There are 9 hidden switches. A switch that is on adds its own fixed numbers to the row, and there is some noise. The rows also spread widely along 15 directions, which tell nothing about the answers.
(in the rows, 128 means zero)
Known rows, each followed by its switches (1 for on, 0 for off):
[138 126 148 153 140 128 142 135 166 137 120 134 160 153 102 107 219 160
  91 142 150 167 100 137 119 141 112 180 149 140  94 105  51 168 165 144
 116  85 155 117 153 103]  0 1 1 1 1 1 1 0 0
[109 130 106  98 144 121  96 139 133 141 130 119 127 175 115 120 155 121
 112 126 152 136 109 137 140 150 131 129 119  94  81 145 137  58 135 110
 125 148 159  96 127 120]  1 0 1 1 0 1 1 1 0
[114 122 144 109 136 104 115 119 126 106 140  93 150 120 102 145 129 142
 105 126 157 152  99 153  93 123 116 133 116 102  84 134 125 114 159 128
 131 148 133 127 129 145]  0 0 0 0 1 1 0 1 0
[101  98  50 127 125 135 118 140 139 142 145  95 134 147  81 162  94 122
 134 152 155 182 123 119 106 114 102 148 113  72  76  89 121  86 127 151
 132 140 110 120  84 142]  0 0 1 0 1 0 0 1 0
[126  95  98 154 122 124 131 160 153 139 155 107 145 147  94 143 134 145
 123 187 168 168 104 137 108  88 103 162 100  84  63  71  99 108 137 149
 120 121 112 126  92 124]  0 1 0 0 1 1 0 0 0
[138  97 135 123 147 113 129 130 126 114 131 107 133 150 108  99 154 145
 114 158 133 151 111 165  92 113 111 153 118 130  88 105 107 158 169 132
 113 146 129 126 124 146]  0 0 1 0 0 0 1 1 1
[113 130 115 106 133 129 112 117 115 120 146  98 146 136  96 146 133 131
 112 117 137 161 120 133 124 131 120 136 135 102 106 129 126 138 146 145
 129 141 107 140 122 125]  1 0 0 0 1 0 0 1 0
[ 99 143  87 102 105 140 159 144 105 144 135 106 143  87  79 186 103 142
 111 125 161 178 135 131 144  91  86 116 117  89 118  88 134 128 123 141
 176 154 110 126 126 132]  1 0 0 0 1 0 0 1 1
[143 133 130 115 127 150 130 139 128 127 131 120 120 109 118 114 136 143
 112 119 145 161 123 141 122 116 106 133 130 133 134 114 121 158 151 145
 141 148 112 130 150 129]  0 0 1 1 0 0 0 1 0
[152 108 121 134 115 137  83 141 138 129 120 131 109 152 129 109 143 125
  83 113 161 125 142 135 109 144  88 139 111 171 116 129 107 148 163 129
  87 122 145 128 163 133]  0 1 0 1 0 0 0 0 0
[129 142 124 134 153 137 130 120 138 118 136 133 157 140 104 139 153 132
 139 159 155 137 127 134 124 114 116 135 120  89  95 117  99 130 145 112
 135 116 104 117 140 110]  0 1 1 1 1 1 0 0 0
[122 147 130 118 126 117 125 119 124 120 153  99 142 125 111 140 162 154
 109 112 122 176 100 141 120 136 124 152 144 100 108 120 110 157 166 167
 143 142 118 143 123 115]  0 0 0 1 0 1 1 0 0
[131 147 130 100 129 140 146 120  84 114 139 109 133 115 125 122 103 155
 122 128 161 142 135 164 164 105 131  95 129 128 127 151 139 141 149 137
  93 175 136  94 149 136]  0 0 1 0 0 0 0 1 0
[147 112 126 148 127 138  98 137 162 132 111 151 132 127  97 134 145 106
 102 113 170 152 130 106 127 136  96 141 131 133 108 111  83 156 147 125
 124  80 123 114 161  98]  1 0 0 1 0 0 0 1 0
[100  99 112 115 136 154 142 169 143 171 139 102 118 176 101 121 188 151
 100 157 143 190  82 137 117 112 134 186 125 129 104  83 115 129 141 142
 131 139 163 149  94 144]  0 0 0 0 0 1 1 1 1
[126 117 128 109 113 157 110 145 125 119 126 104 128 120 108 131 111 124
 105 115 159 160 123 131 107 124 126 118 106 132 118 135 131 121 146 117
 115 140 120 122 142 127]  0 0 1 0 1 1 0 0 0
[125 125 121 134 118 142 122 133 124 128 151 127 143 118 109 158 117 132
 114 123 188 140 125 133 142 118 126 123 116 106 107 123 106 133 136 121
 108 119 117 109 141 108]  0 1 1 0 0 0 1 1 0
[137  98 124 101 124 135 118 164 110 128 105 119 130 143 112  93 147 123
  97 124 156 153 133 131 156 110 109 101 108 133  94 130 128 110 117 122
 121 141 125  98 137 120]  1 0 0 0 0 0 0 1 1
[109 107 108 108 144 144  90 131 107 128 107 122 148 190  96 135 165 107
 104 128 143 158 130 134 148 134 141 137 113 124  98 126 121 129 127 106
  94 125 137 125 133 110]  0 0 1 1 1 0 0 1 1
[122 107 138 129 137  87 118 123 140 117 129 104 153 145 102 127 170 149
  88 122 174 151 100 148 127 140 113 130 127 103  64 139  85 119 152 136
 116 115 150 102 127 113]  1 0 0 1 0 1 1 1 1
[121 121 121 103 166 113 113 109 141 113 121 105 152 163 110  85 148 131
 133 123 148 166 103 138 135 138 139 119 147  72  68 176 122  62 135 139
 115 150 135  80 119 135]  0 0 1 1 1 1 0 1 0
[133 124 117 101 143 119 108  93 114 120 133 104 142 153 106 113 144 130
 117 106 147 184 115 146 149 115 128 135 151  94 107 165 129 146 152 168
 104 151 127 124 120 143]  0 0 1 1 0 0 0 1 0
[141 144 197 122 157 166 122 137 146  94 152 118 140 112 146  86 169 143
 132 114 136 119 107 117  98 160 162 116 146 138 131 165  98 140 147 111
 127 116  75 127 162  89]  0 0 0 0 1 1 0 0 0
[103 116 152 106 151 132 130 104 119 102 109  86 145 120  86 134 118 143
  95 115 153 159 120 157  96 131 133 131 122 139  98 148 114 149 166 109
 116 145 155 120 150 158]  0 1 0 1 1 0 0 1 0
[148  62 131 150 163 148 159 133 167 131 102 111 122 143  95  86 138 146
 130 183 209 172 116 146 103  69 104 139 115 130  87 118  77 153 143 127
  97 104 136  99 113 161]  0 0 1 1 0 0 0 1 1
[132 100  88 160 156 136 132 107 156 127  94 143 155 165  59 148 109 102
 162 194 166 182 134 126 117  76 103 160 121  87  69  89  87 148 161 112
  95  86 147  93 117 145]  0 0 1 0 1 1 0 0 0
[101 127 123  96 151 128 159 124  97 104 139  71 166 116  88 144 133 161
 118 159 137 174 112 167 113  88 124 125  97  79  82 108 126 132 137 128
 170 175  92 133 104 139]  0 1 1 1 1 1 0 1 0
[114 142 130  99 148 138 130  97 118 114 166  87 134 107 116 142 121 147
 126 105 159 144 117 148 103 124 129 120 132  86 122 156 129 136 152 134
 150 161  90 142 123 147]  0 1 1 1 0 0 1 1 0
[ 99 142  62 127 129 114 121 115 150 134 149 106 146 117  78 189 119 126
 128 114 131 185 114 105 101 144  94 153 140  52  87  95 102 111 146 159
 188 129 103 132 104 124]  0 0 1 1 0 1 0 1 0
[154  95 161 103 143 160 125 151 121 111  89 116 123 114 115  79 148 123
  93 126 155 150 140 142 103  92  96 117  91 167 120 121 121 166 137 100
 148 138 102 135 157 144]  0 1 0 1 0 0 0 1 0

New rows. What belongs after each?
[111 160 175 105 134 145 165 133 140 128 177  97 130  77 112 130 134 170
 119 116 142 171  70 153 105 115 153 151 150  97 130 121 129 140 167 146
 167 169 125 136 137 140]  0 1 0 0 0 1 1 1 0
[108 127 149 144 127 151 130 155 151 107 141 116 133  93  97 143  81 141
 116 137 150 135 107 136  86 156 147 132 113 132  94  98  98 108 165  93
 119 136 139  89 161 111]  0 1 0 0 1 1 0 1 0
[143 131 146 127 144 160 135 140 134 110 135 116 122 111 115 116 129 138
 140 159 134 150 119 143  94 103 127 134 110 124 124 102 114 166 163 115
 144 140  92 136 139 121]  0 0 1 1 0 1 0 0 0
[130 135 143  76 167 112 140  93  73  76 104  83 174 129  84 111 151 138
 122 156  85 170 132 183 110  86 111 121 104  98  92 117 136 186 167 119
 171 181  80 145 125 141]  1 0 1 1 1 1 0 1 0
[113 134 119 103 124 110 138 124 120 136 105 110 160 122  85 150 166 149
  83 107 157 188 115 144 142 116  94 143 135 115  98 124 114 134 139 151
 147 136 163 117 147 138]  0 0 1 1 1 0 0 1 0
[130 136 108 115 132 117  96 124 136 139 164 126 151 165 116 131 182 124
 118 113 141 170  97 118 154 134 126 152 153  72  99 139 119 117 132 169
 130 125 104 135 112 105]  0 0 1 0 0 1 0 1 0
[115 123  88 141  98 136 122 156 106 126 139 115 143 136  79 162  88 137
 118 162 120 204 111 159 156 105 135 157 110 100  92  41 121 145 155 164
 100 166 133 110 114  97]  0 0 0 1 1 1 0 1 0
[124 120 131 115 133  88 130 142 109  96 138  97 154  98 115 146 138 150
 106 132 142 126 125 144  93 126  85 115  95 102  69 105 112 115 138 120
 172 145  97 124 129 117]  0 0 0 0 0 0 1 1 0
[124 138 110  99 123 133 104 138 130 142 133 125 130 145 118 129 148 120
 116 114 150 154 122 128 123 119  98 137 123  99 111 129 147  92 139 134
 140 148 131 131 133 139]  0 0 0 0 1 1 1 0 0
[140 142 168  90 143 146 131 124 106  98 160  88 118  93 143 105 129 160
 117 121 146 139 111 168  97 105 124 107 113 122 142 144 146 155 158 135
 153 188  75 157 135 142]  0 0 0 1 0 1 0 1 0
[104 161 117 138 163 126 136 105 131 108 153 111 156 147  99 161 161 151
 142 159 101 132 121 138  88 160 128 158 144  99 100  98  84 157 176 119
 146 126 110 137 136 110]  0 0 1 1 1 1 0 0 1
[ 96 158  76  95 105 130 139 149 112 142 137 105 146 118 101 155 117 139
 116  99 140 165 132 108 162 146 108  98 141  77  99 134 131  59 118 147
 158 156 127  88 128 110]  1 0 0 0 1 1 0 0 1
[102 147 129 125 129 150 131 133 109 112 152  99 152 114 106 175 149 152
 105 116 138 156 115 127 130 156 150 131 125 122 118 114  90 169 145 127
 140 123 101 138 135  79]  0 0 1 1 0 1 0 1 0
[112 175 134  94 161 142 159 119 107 130 146 103 147 133 135 134 185 174
 120 143 146 116 133 152 122 118  97 124 127 116 128 140 122 132 140 122
 168 158 110 151 141 143]  0 1 0 1 1 1 0 0 0
[126 126 117 107 130 131  99 133 103  95 110 103 142 136  91 116 124 109
 117 111  72 174 134 121 125 151 140 129 126 117  91 114 122 152 156 134
 140 145 101 119 136  96]  1 0 0 1 0 0 0 0 0
[150 126 147 121 178 145 140 105 180 128 114 120 113 135 119  60 153 150
 129 140 165 129 122 143  73 139  91 141 160 147 122 159  92 131 177 126
 122 126 142 104 162 172]  1 0 1 1 1 0 0 1 0
[115 136 100 110 131 152 143 124 135 141 115 117 136 116  74 151 131 122
 116 125 138 188 126 118 119 110 100 147 135 111 120 104 110 163 156 131
 168 122 124 130 131 140]  1 0 1 0 0 1 0 1 0
[142 106  99 158 140 131  87 114 158 117 101 150 157 147  91 158 161  83
 123 115 162 159 146  82 115 134  88 141 120  96  84 114  63 159 137 113
 139  48  89 128 133  88]  0 0 0 1 0 1 1 0 0
[105 127 176 142 133 130 140 153 121  96 164  95 160  88  95 180 167 162
  89 142 119 136  97 138  75 146 141 163 105 143  98  71  79 204 159 107
 168 109  91 170 144  84]  0 1 0 0 0 0 0 1 0
[154 132 119 134 137 127 117 113 122 101 108 146 141 117 115 118 102 125
 132 129 157 128 157 148 127 122  85 108 121 122 108 112 102 141 156 119
 108 133 111  88 167 119]  0 0 0 1 1 0 1 1 0
[115 108 134 144 161 143 134 130 154 112 161 107 143 137  94 130 130 140
 147 182 147 149  94 155  75 112 142 155 108  76  82  81  94 128 157 107
 137 137  84 128 108 118]  0 1 1 1 1 1 1 1 1
[109 124  84 130 132 116 103 126 127 127 147  98 138 155 106 166 142 139
 114 141 137 142 130 131  93 144  92 155 117 107  89 102 108 122 150 143
 130 129 118 149 115 129]  0 0 0 1 1 0 0 0 0
[105 171 113 107 107 164 152 160  75 136 181 105 121 116 131 155 134 178
 115 134 106 158 116 164 162 130 149 138 130 128 157  69 137 169 146 164
 134 197 104 150 131  92]  0 0 0 1 0 0 1 1 1
[131 126 133 148 148 134 109 120 159 107 134 129 141 127 100 135 132 125
 128 139 136 147 116 128  84 146 115 151 132 111  99  97  86 147 166 122
 133 113 104 126 145 111]  0 0 0 1 1 1 0 1 0
[138  94 111 136 162 121 118  99 136 134 104 139 155 169  76 156 158 111
 122 187 195 152 133 164 105  47  65 163  82  93  80  85 106 167 154  98
 125 105 129 152 116 167]  0 1 0 1 1 1 1 1 0
[102 128 123 106 138 132 147 105 106 137 126  91 148 145  92 169 162 149
 101 128 172 176 117 143 130  96 120 147 125 122 109 142 114 172 155 132
 120 121 161 150 113 158]  0 0 0 0 0 1 1 0 0
[113 151 113 116 123 122 136 104 109 123 152 108 154 114  92 169 116 151
 120 121 158 183 112 156 153 108 126 137 145  85 114 122 125 148 151 164
 118 153 129 121 132 126]  0 0 1 1 1 0 0 1 0
[103 137 135 116 126 109 137 143 128 137 119 113 152 134  97 160 161 154
  92 136 168 150 106 142 124 123 106 143 118 126  83 122 115 104 149 117
 130 127 190 110 147 137]  0 0 0 0 1 1 0 0 0
[109 132  99 107 131 148 114 132  78 145 145 120 145 187 112 173 187 135
  97 149 141 146 134 147 162 106 118 150 107 133 128  97 124 186 135 126
 111 135 121 175 115 116]  0 0 0 0 0 1 0 1 1
[112 124  77 152 134 107 108 111 175 129 160 121 149 129  70 177 120 112
 131 131 145 166 107 109  96 144 101 154 138  40  71  94  79 117 156 141
 166 102  90 122 109 111]  1 1 1 1 0 1 0 1 1
[151 152 121 102 132 120 128 104  92 106 148 102 140 125 151 108 149 170
  99 105 159 126 143 164 147 135  92  94 133 131 131 168 112 151 153 161
 112 167 100 120 146 128]  0 0 1 1 0 1 0 1 0
[102 137 143 104 151 146 130 136 119 114 158 100 145 128 107 137 141 142
 136 140 137 156  92 153 114 123 163 128 116  76 105 116 132 107 139 112
 149 165  95 129 117 106]  0 0 1 1 1 1 1 1 1
[124 103 112 131 120 184 124 151 161 139 104 107 101 128  99 110 127 126
 101 103 140 190 124 101  91 149 121 147 139 163 134 115  86 161 159 135
 126 111 135 126 137 135]  0 0 0 1 0 1 0 0 1
[125 124 109 135 138 130 110 145 130 126 124 126 126 156  92 138 143 127
 127 170  99 158 118 141 103 124 121 175 113 125  93  66 116 155 169 124
 128 136 141 133 132 120]  0 0 1 1 0 0 0 0 0
[135 107 127 103 116 126 110 131 136 129 117 107 136 112  97 126 135 128
  90 100 184 186 112 142 120 100  90 128 118 109 109 138 134 121 134 150
 136 141 127 126 137 145]  0 0 1 1 1 0 0 1 0
[117 128 124 139 141 159 142 148 147 132 133 119 120 122 105 144 128 149
 120 160 158 145 116 138  99 127 122 148 113 137 115  88  94 145 157 108
 135 127 137 120 140 121]  0 0 1 1 0 1 0 1 0
[116  96 117 146 162 127 124 120 130  97 113  94 150 154  84 132 148 137
 111 162 111 150 128 139  78 152 120 156 110 139  71  85  59 184 177 110
 125 103 114 129 117 108]  1 0 0 1 0 1 1 1 0
[135 135 149 111 160 122 127 116 143 129 149 123 142 139 112 120 165 132
 148 152 156 154 101 137 112  84 115 150 141  77 103 137 138 123 144 139
 143 134 110 143 122 150]  0 0 0 0 1 0 0 0 0
[114 149 137 131 136 155 147 125 116 121 160 119 149 110 122 167 128 157
 127 138 192 127 125 142 138 120 131 114 123 110 126 125 100 141 139 117
 112 123 108 118 140 102]  0 0 0 0 1 1 1 1 0
[ 90 162  89 114  99 175 138 128  91 133 159 103 142  92  98 197  72 142
 116  96 169 175 140 129 174 127 141 105 132  99 144 119 128 139 125 149
 119 157 104 118 136 104]  0 1 0 1 1 0 0 1 0
[172 112 163 125 141 129 116 126 171 127 126 157 143 117 124  88 173 119
 113 124 205 129 116 141 101  89  71 122 118 102 113 140 104 127 142 110
 143 107  94 120 163 139]  0 1 1 0 1 1 1 1 1
[ 96 135 122 100 122 137 152 137 116 122  96  97 150 106  88 149 120 147
  96 107 162 167 128 132 121 135 121 111 118 133  95 141 113 103 145 104
 135 135 175  85 153 136]  0 0 1 0 1 1 1 0 0
[112 123 113 102 151 136 132 130 105 148 109 123 139 167  97 149 168 134
 110 157 175 155 127 152 155  83 112 141 108 122 102 120 135 137 129 111
 122 136 167 129 129 146]  0 0 1 1 0 0 0 1 0
[108 186 127 101 120 119 148 157  94 127 179 116 149 113 119 145 148 173
 125 148  94 136 102 166 148 140 136 140 135  92 112  77 142 111 150 145
 160 192 119 117 145  88]  1 0 1 0 1 0 1 1 0
[131 118 125 127 146 126 127 100 153 133 130 120 148 149  91 119 161 132
 110 122 156 178 105 136 112 119 113 166 150 106  97 133  91 160 171 144
 120 112 143 123 128 149]  0 1 1 0 0 1 1 1 0
[119 107 138 168 145 103 151 117 173 109 168  86 156 108  72 168 128 168
 131 197 164 169  78 164  47  93 112 182 109  75  62  71  73 158 186 142
 144 116 110 146 102 140]  0 1 1 1 1 1 0 0 0
[125 112 120 131 118 137 107 147 151 135 134 112 125 134  97 133 142 124
  97 122 152 162 112 125 105 133 113 148 112 117  95 108 104 131 157 128
 136 118 125 132 129 116]  1 1 0 1 0 1 1 0 0
[ 99 134 131 112  79 143 109 198  92 121 154 104 136 105 108 164 124 144
  76 101 118 167  99 132 153 163 171 129 105 142 106  86 133 117 127 132
 124 160 138 112 149  59]  0 0 1 0 0 0 0 1 0
[ 91 156 129  88 149 131 123 127  99 113 162  89 146 130 103 162 129 145
 120 152 129 123 112 169 107 123 138 123  94  85  99 116 152 105 150  93
 165 184 104 142 128 126]  1 1 1 1 1 1 0 1 0
[108  79 138  95 179 160 161 147 128 107  76  70 134 130  87  85 130 141
 121 170 141 178 122 147  68  89 119 123  86 134  76 114 119 116 135  89
 163 155 119 119 106 169]  0 0 0 1 1 1 0 1 0
[113 114 108 119 129 192 114 152 132 128 124 118 109 120  97 131  84 104
 125 121 131 158 139 106 102 134 137 135 115 140 129 101 124 140 143 102
 134 136 104 128 139 129]  0 1 0 0 0 0 0 1 0
[111 145 127 121 127 121 126 132  96 114 150 112 149 130 114 157 132 150
 112 125 136 140 121 141 153 143 141 128 133 123 101 122 114 144 146 137
 107 142 136 114 140 102]  0 0 0 0 0 0 0 1 0
[109 147 136 101 133 114 115 138 119 129 141 112 148 147 106 139 186 139
 105 126 121 150 102 146 125 136 123 143 124  96  99 112 128 117 147 126
 157 147 126 140 133 107]  1 0 0 1 1 1 1 0 1
[122 119 133 107 130 128 122 130 102 110 132  86 148 133 110 135 170 154
  81 117 137 170 114 153 121 129 122 134 113 137 107 124 106 173 149 143
 133 141 113 148 126 114]  0 0 1 1 0 1 0 1 0
[104 113 113 145 127 189 108 140 160 148 142 133 126 142  94 157 108 107
 120 123 187 159 115 109 119 138 150 151 125 119 122 111  99 125 142 104
  91  99 133 119 136 113]  0 1 0 0 1 1 1 1 0
[132 109  93 124 111 140 106 150 107  95 109 106 149 116 104 131 111 120
  96 114 104 160 155 118  99 155  90 119 101 140  98  85  95 147 143 131
 144 135  75 121 137  97]  0 0 0 0 1 1 0 1 0
[109 122 110 106 137 153 132 134 104 124 116  97 134 142 101 140 123 134
 121 143 136 157 139 136 116 113 121 133 113 136 110 118 130 139 145 119
 117 145 133 130 128 143]  0 0 0 0 1 0 0 0 0
[127 101  74 110 152 178 123 115 158 162  94 125 103 166  96 113 114 107
 129 143 183 167 149 120  93  92  68 149 125 135 130 125 126 123 150 120
 118 125 148 131 122 204]  0 0 0 0 1 1 0 1 0
[138 117 147  97 141 109 133 119 121 106 125 102 142 115 101  96 107 138
 127 139 170 166 105 173 138  79 118  96 117  72  86 147 147  94 147 136
 125 180 121  90 127 149]  1 0 0 1 1 1 0 1 1
[132 141 164 103 139 147 119 133 122 115 137 121 139 125 133  91 153 142
 114  97 139 147 112 137 137 147 147 123 153 132 126 154 124 126 144 136
 110 148 121 109 158 112]  0 0 0 0 1 0 1 1 0
[114 139 128 122 138 174 152 162 134 154 159 119 129 139 124 120 160 160
 130 147 161 162 103 126 155 117 147 146 149 117 129 113 117 118 118 153
 117 138 122 122 123 111]  0 0 0 0 1 0 0 1 0
[104 143 130 110 129 129 122 149 146 120 136 111 145 107  83 137 137 132
 118 122  93 193  83 137  91 142 138 167 131  82  93  75 128 108 158 132
 187 162 122 125 134 110]  0 0 1 1 1 1 1 1 0
[158 109 134 121 122 116  73 150 148 132 125 153 137 137 116 124 182  98
  89 111 168 136 121 125 120 110  77 139  97 109  99 115 124 124 125 117
 157 112  99 143 157 109]  0 1 1 1 0 0 0 1 0
[127 122 102 117 147 148 134 132 127 131 110 124 138 151 101 111 140 127
 126 143 139 167 130 127 135 116 117 135 132 120 101 120 107 133 144 126
 123 131 136 101 129 135]  0 0 1 0 0 1 0 1 0
[124 132 120 139 139 127 122 145 126 109 144 114 142 133 116 136 144 142
 132 143 121 144 123 121 124 144 132 134 126 108  86 106  95 132 139 135
 133 124 100 117 128  87]  0 0 0 1 0 0 0 0 0
[146 131 164 114 149 146 133 124 135 119 119 135 147 131 111  98 179 126
 128 128 138 164 114 135 119 100 120 140 140 115 123 127 113 164 153 123
 138 121 106 134 150 125]  0 0 0 0 1 1 1 0 1
[127 140 128 133 126  75 138 116 120 123 128 123 164 139 110 146 187 163
  90 114 149 141 122 140 139 147  89 142 152 126  81 130  77 151 162 152
 115 108 170 107 150 118]  0 0 0 0 0 0 1 0 1
[131 131 149 111 157 165 138 134 127 128 109 149 153 130  97 112 151 109
 148 136 152 175 118 122 158  84 140 130 138  93 114 119 127 138 121 111
 138 120 106 109 143 113]  0 0 0 0 1 0 1 1 0
[121 152  97 100 102 167 114 150 103 128 127 133 132 113 111 130  93 115
 112  97 120 162 146 128 147 135 116 117 120 116 135 100 143 115 140 126
 140 173 105 109 156 112]  0 1 0 0 1 1 1 1 0
[106 124 119 111 148 164 129 142 120 130 139  98 112 150 124 120 129 150
 111 146 144 128 125 155  98 138 132 137 103 147 118 112 120 127 157 103
 120 162 137 133 129 142]  0 1 0 1 0 1 1 1 0
[106 129 131 128 142 103 161 129 107  99 103 108 184 106  71 157 142 146
 107 140 129 180 119 143 140 112 121 131 111  90  56  89  82 150 143 116
 167 126 129  95 132 101]  0 1 0 1 0 1 1 1 0
[131 109 130 110 133 122 110 141 150 121 146  97 145 126 106 104 162 135
 107 121 145 179  92 137 105 128 117 137 121  78  85 124 114  99 136 151
 160 142  81 128 111 106]  1 0 1 1 1 1 1 1 0
[132 152 128  93  96 118 119 148 144 147 153 128 126  91 106 132 135 129
  98  83 153 178  91 129 142 117 103 123 145  78 124 131 150  96 142 159
 174 161 124 115 148 125]  1 0 1 0 0 1 0 1 1
[116 125 131 140 122 154  97 154 159 163 148 143 129 191 116 129 186 132
  94 138 172 142  94 133 135 152 148 179 132 144 109 120 103 112 156 118
  65 103 186 119 149 109]  0 1 1 0 1 1 1 0 0
[145 121 119 115 104 136 114 161 100 113 135 105 137 129 125 119 135 147
 101 144 142 161 127 160 136 106 109 117  89 124 108  99 130 133 138 148
 116 165  95 127 131 101]  0 0 1 1 1 1 0 0 0
[106 138  90  99  98 138  89 129 122 166 140 123 122 160 106 162 157 120
  68  72 162 174 116 128 159 143 104 150 137 119 133 134 136 124 142 156
 122 146 163 148 139 138]  0 1 0 1 0 1 0 1 1
[123 116 132 116 109 120 113 143 125 131 138 123 139 115  96 149 138 122
  92 105 154 164 109 137 125 114 111 141 116 105 101 104 125 139 144 130
 142 136 127 132 141 125]  0 1 0 0 0 0 1 1 1
